All groups share one centre, and each spreads out both ways along 11 directions, with some noise.
Some rows, each with its group after it:
[ 39 -15  23  -8 -18  18 -37   1  14  32 -17  23  23 -28  43 -19 -10  17
   6]	(2)
[ 29   2 -15 -24 -12  26 -41 -15  -8  12 -18  -2   3 -10 -14  11   9  11
  21]	(1)
[ 30  34 -49  28 -18  -7 -14  -7 -14  31   0  42  -8 -39  -8   6  11  -1
 -27]	(1)
[ 23 -12  33 -23   9  13 -22   3 -14  19  28  -5 -16   2   7  -9  -9   6
  11]	(1)
[ 10   7 -23 -13 -25 -19  35  -8   1 -24  14  -9  13 -16 -12   5  11 -12
   5]	(2)
[ 10   8 -10 -19 -19  16   0 -13   4 -10   6 -20  -8 -18  -6  -6 -31  38
   2]	(0)
[ -5 -18   4   0  30   6  -5  -8  -8  -4   8 -25 -10  20   7 -32   5  18
  20]	(1)
[  4  39  -4 -18 -38 -19   8  16  36  36 -12   7 -27  11 -31 -36  26 -13
   3]	(2)
[-25  -7 -11 -60 -24 -10  -8  31 -11  -1 -16 -35  15  40 -33 -16 -19   0
  -5]	(1)
[ 36  45   5  26  13 -34  13 -15  -2  39 -19  47  -4 -13 -19  -8  20   4
 -30]	(1)
[ -6  14  -1   6 -16  -6  23   5 -10 -35  18  11 -18  19 -19  16  24   6
  22]	(0)
[ 10  22  -2   0   5 -25  -4 -12  -4  59 -16 -10 -23   0   9 -39  -6 -36
 -27]	(1)
[ 38 -26  66 -10  17 -25 -10  -2 -15 -23  81  12 -10  27  -8 -29 -43  55
  17]	(1)
[ 20  10   4  10  11  36 -41  -1   5  11 -10  -5 -27  -7 -10  13  40  17
  17]	(2)
[ 19  17  17 -25  -6   2  15 -40 -25 -32   1 -46 -14  28 -10 -18 -13  23
   6]	(3)
[ 18  14  18 -15   5  -4   5  11 -15  -1  34   3  -9 -11 -15  20 -23  13
 -28]	(0)
[ 11  16   6   7 -15 -20   1 -27  48  19 -20  -8  -5   6  -3 -61   9  -5
   6]	(0)
[-11   3  -1   3   1  41  -8 -24 -20  -5 -26 -10 -24  -7  28  27 -13   8
  23]	(2)
[ 31 -27  27 -12   0 -46 -29 -38   3  15 -15 -17  19  28   6 -38 -20 -17
  18]	(0)
[-50 -29 -18  12 -22  10  21  39  31 -54  22 -21  13 -11  14  14 -12  10
   6]	(1)
[ 16   0  54 -17  20  -4  -1   1 -10   3  51   2 -40  32 -11 -28  -9  28
  25]	(1)
[ 29 -24  19  42  27 -11 -49 -16 -14   4 -18 -49   4 -18  28  30   1 -25
 -29]	(2)
[ -8  -8  12 -15  23  18   9  10  -2 -15 -12 -19  11   4  -5  25  19   1
   6]	(1)
[ 20  18  21 -13  15 -12  16 -35 -16 -31 -18 -33  19  23 -26   1  -4  18
 -21]	(3)
[-18  -8 -23   5   5   2 -22   6  -1   8   2  -3 -10  20  -9 -21   2   2
   9]	(3)
[ -3 -27   9  18   1  -5 -23  -5  38  16  -6 -21  10 -24  27  -6 -23 -22
 -12]	(2)
[ 15  -5 -26  19  21  -5 -26 -21  20  -5   2  -3  14 -42 -30  34 -27  17
 -16]	(0)
[-44  10  27   2 -35 -23  18  29  67   9 -24 -15 -15   1  -1   6 -24 -35
 -15]	(2)
[ 38  15  31 -51 -35  14 -11  13 -18   3  -5 -21   2  -6 -13  31  -1   5
 -15]	(3)
[ 22 -19  16 -20 -19   4   3   0 -48 -30  18   4   8  -4  18  41 -19  15
  10]	(0)
[  4  24 -10  15 -14  -2   7 -10  20  -6   6  12 -24 -14 -21  16  12  -3
   6]	(0)
[ -2 -16 -11   2  -1 -17 -13   9   9 -16  30  -5   8   8 -17 -23 -25  26
  -5]	(0)
[ 15  11 -16 -45  -8   4  26 -10 -28 -10  32  26   9  13 -23 -24  -7  35
  24]	(2)
[ -2  -1 -13   0 -27  -8  14 -20  15 -33 -10 -21  14  10   2 -36 -13  36
  13]	(3)
[  4  16 -30  -7 -11 -14  10 -14  16 -36  13 -45 -15  -4 -48  -4   0  27
   8]	(3)
[-36 -35 -15 -20   3  -5  15  41 -23 -13   5  13   6   8   0  31   4   4
  43]	(3)
[ 41   4 -32  22 -22   4 -26  -9 -11   9  -1  15   0 -28  19 -18  24  25
   4]	(2)
[ -7  -9 -12   3   0  20 -19   3  -9 -36  11 -12   8  17 -11  -1  -1  31
   6]	(3)
[  6 -10  -4 -16 -37 -27 -18  19  24  17 -17  18  28  14   6 -69 -21  40
   0]	(2)
[ -5 -14 -26   5 -13  19  -6   1  12  16 -38 -12  17 -28  42 -18  11  -4
   6]	(1)
[  5   5 -35 -36   6 -27  -8 -25 -30 -12 -21 -68  -1  43 -50 -38  -8  19
   4]	(3)
[ -4 -19  13  -6  11   0   1  -1  -7  -5 -41   2  40   7  13   6   3   4
   2]	(3)
[ 42   0  -2  -1 -27   0  -2 -28 -29   2 -24   6  25 -27  42   1 -10  12
  -7]	(3)
[ 31   7  -2 -36   4  -9 -15  -4 -33  37  -4 -29 -22 -10 -19  23   2 -23
  -5]	(3)
[ 54 -30  31 -29  19 -11 -26  -5 -22   6  27  -7  38  -3   5 -12  -8  12
  -5]	(2)
[ 48  -5 -16  17   7  -1 -20 -18  -1   6  34 -25  -5 -41  -2  11  32 -27
  -3]	(2)
[  4  27 -30  12  12  -6  -4 -11   3  17 -20   8 -12   1 -25  -9  25   3
  -1]	(1)
[-27 -30 -38 -14  -3 -34 -21  16 -16  -2  45 -21 -19  44 -26 -66 -36  25
  22]	(3)
[  6 -14   6  18 -13   0   4  18  -7   0  -3  23  17  -7  37  -1  24 -10
   2]	(0)
[ 14  -5   3  -5 -57  21  10  12  18  -6   0  19  11 -32  51 -17 -10  30
  14]	(0)
[  1 -14   2  17  25 -21 -18  -3  36 -12  -3   4  18 -10 -40  38   1 -11
  -1]	(0)
[ -8   1  19  -7 -18   1  12  20  10  -5  17   1 -18  22   6 -22  18   0
  15]	(0)
[ 12   4 -25 -23 -10  24 -28 -15 -19  -1 -11 -29  -1 -14 -15  43   2 -19
   3]	(1)
[-31   3 -12 -10  -1  -6  46  -7 -10 -30  46  15  -9  -4 -10  22 -50  -3
  -3]	(2)
[-15 -24 -12 -20 -17  33 -39  -1   4   2 -19 -30   0  18  19 -35  -1  12
  34]	(3)
[ 12 -27  28 -11 -39   4   8   1  22 -13 -21   2  37   2  53 -38   9  13
  29]	(0)

New rows, each followed by its group:
[-24   1  -4  42  21  -6   1   5  55   9  -6  30   6 -14  -1  -8   9 -11
  -7]	(3)
[ 15   2  71 -25  25  12   4 -35  27 -35 -16 -51  21  31 -14 -10  -9  10
 -11]	(3)
[ 36   5  -9 -20  11 -16  -9  -4  -7  17  31  11   9   7 -30 -40   5  15
  -3]	(2)
[ -4 -26 -11 -18  15   1 -48  -9 -25  10 -12 -26 -10   1 -17  48 -20 -27
  22]	(0)
[  8  14   9  -8 -20  14 -17   4 -17   5   0 -14 -39  10   2   2   5   9
  14]	(2)
[ 17   0  -9 -19 -15 -33   2   9  10   5  -9 -19  13 -14 -27  -1  -8   9
 -12]	(3)
[ 17 -11  26   4  21   8 -27 -15   5  23 -24 -21   1 -13  19  14 -10 -18
  -7]	(2)
[ 30  34   4 -26 -23  20   4 -25  -9  10 -27 -34 -27 -17  -8  24  20  -9
   7]	(3)
[ 13  25  -2  -5 -23 -30  12  12   6  12  15  20  -8  -2 -23 -14   1   1
 -19]	(2)
[ -2   2  48 -27   6  25  -4  -5 -29  12   9  -9 -29  31  13   5  -5 -17
  15]	(3)
[  1 -36 -27  11   5 -18  -1 -27 -10 -29  11 -36  30 -15  20  -9 -26  -6
  -5]	(2)
[  4  30 -41  24 -28  -5   8   7  13  -6  -2  35  -2 -29 -17  21  13  12
 -12]	(1)
[ 33   3  14  16 -15  11 -14   7 -10  -3 -10  16   6 -27  20  29  13  18
  -5]	(2)
[ 13 -20  35   0  10   8 -34  23  10 -13  -5 -13  16   7  -3  14   6  27
   0]	(2)
[-17   9 -29 -21 -10  17  -6  39 -39   8  33  -7 -30 -10 -11  18 -34  23
 -25]	(0)
[  6  20  29 -15  -2  24  15  13  22 -16  31  -5 -21 -19 -26  33  -9  20
  -8]	(0)
[ 22   3 -40   3 -13 -24  22 -31 -18 -45   3 -29  16 -14 -18  -1  -8  42
   2]	(3)
[  9 -10   1 -17 -38 -28  23  -1 -29 -14  21  13  20  -6  26 -10 -47  14
 -12]	(2)
[  0 -20   2  51  10   8 -39 -17  46  28 -71 -10  22 -46  51  15  -7 -22
 -19]	(2)
[ 15  -9  -7  12   0   7 -12  -2  16  -8 -11  19  22 -12   3 -10  14  37
  18]	(1)
[ -5 -18  -8   5  -5  28 -36 -13   3  -2 -14 -36 -20   2  22  -9  -3  10
  29]	(2)
[-14 -16  25 -12 -38  20  22  45  20  -7   4   5   9 -23  46  14  -5   1
   4]	(1)
[-10  -2  50 -24 -15  -4  18  -9  57  -4 -53 -31  12   6  -2  11   1 -22
  14]	(1)
[ 14 -28  37  11   7   7 -52  20   5   5  22 -24 -14   1  13   3 -15   7
  -6]	(2)
[  1  -9 -14 -17 -13   9  -9   7 -59  10  -4 -12 -13  12  25   1  -4  -6
   9]	(0)
[  8   5 -30  25 -38 -28   4  -1 -13  -6   0  -1  -4 -17  17  -7 -11  -1
 -18]	(2)
[-16  -5  -3 -10 -22 -14   7  41  19 -24   8  17  25 -10 -26  28 -28  31
 -13]	(0)
[ 17   9 -24   3  21 -23 -21 -34   0 -14  20 -17 -10 -11 -59  21 -42  19
 -12]	(0)
[  2  31 -20  15  27 -35  -3 -13 -23  19  -3   1 -20  24 -40 -14  -6   2
 -29]	(2)
[ -7  13   9   4   3  -9   3 -12  21  31 -41 -18 -15  34   5 -46  47 -40
  15]	(0)
[ 22  -7 -13  -9   2  -8   4   5 -24 -36  59 -16  -1   4 -33   7  15  15
   7]	(2)
[ 27 -32  55 -24  22  22 -21  12  36  22  25  21  34 -30  14   9 -23   0
  -2]	(2)
[-24  19   0  22  -5   5  14  -2  -6 -14  -2  -9 -40  -2  -4  44 -11 -13
  -7]	(2)
[-16 -21  -6 -31  -1   9  -1   8 -11 -13 -26 -43  24  10   6   5  -6  -9
   0]	(1)
[ 11  12 -56  39  11  15   7 -19 -30   7 -18  10  -4 -33  26   4  30   9
  -3]	(1)
[ 47   9   0  12  12   0 -22 -12  -5  10  -2  36  24 -32 -16  30  12  17
 -13]	(1)
[  0 -31 -25 -29  18  19 -14 -23 -26 -39 -22 -53  37   4  -1  -4 -30  50
  12]	(0)
[ 12  -4 -24   1 -19  -1 -15 -16  19   2 -15  -5  11 -27   5 -13 -27  22
  -1]	(0)
[  9   1  -5  -2  23   2   0   4 -27  11  -4  -7   7 -11   2  17  10 -11
 -22]	(1)
[-27  -8 -14 -32 -20   0 -16  30   8   5   2 -21 -12  13 -18 -15 -34  18
   5]	(0)
[  2  -5  11 -29  14  30   7  -6 -11 -14 -24 -34  14   0   3  16   2  16
   4]	(0)
[ -1   2   9 -36 -33  -3  -5   4  13  -9 -18 -24  12   2 -21  29 -17 -17
  -6]	(1)
[  9 -15  -1  13  22  13 -12  -5  -4  -6  25   1  -3  -7   9 -10   6  24
  14]	(1)
[-17   1   1 -10 -22 -15   5  22 -10 -42   4 -36 -16  37 -26   0   3  24
  15]	(2)
[  9  -1   1   0  -2  13 -38 -11 -13  32 -26   6   7  18  26 -36  -3  -8
 -12]	(3)
[-32 -12 -11 -18   2  32 -10  16 -40 -23  22  -8 -28  43  -4   1   4  15
  39]	(3)
[ 21  -3   0 -29  45   2  -2 -26 -18   3  23 -13   7  12 -34 -10   2   2
   4]	(2)
[-34   0 -58  21  33 -24   7  30   0   7 -16  -5  27  11 -26 -31  17   6
 -37]	(1)
[  0 -15  19  -2  42  13 -45   3  31  14   0 -28  -7  15 -30 -12  14   1
   8]	(2)
[ 17 -33  35 -21 -20  -7 -34  18  36 -12  27   3  26   0  -9  -9 -34  26
   8]	(1)
[ 12  -5  29 -10  25  21   1 -34  36   2 -19 -48   8  12  10 -47  24   3
  17]	(0)
[ 10  53   5   4 -17  -3   7  -7  26  -1  11  24 -46  -1 -57  35  20  -2
   8]	(1)
[-10  -6  -8  10  18 -13   5  21   3 -39   6   8  34   6 -35  25   6  26
 -17]	(3)
[ 10 -13  24   8  -9   9   5   7  11 -39  33  11  17 -16   8  20 -15  28
  -4]	(3)
[ -2  -2  20 -20 -13   9  -1  33  21   0   2   0  12 -13 -12  35   0 -13
 -13]	(1)
[  3 -20  41 -22 -18 -26  12  38  24   2  -7  21  41  -1   5   2 -21   8
 -14]	(3)
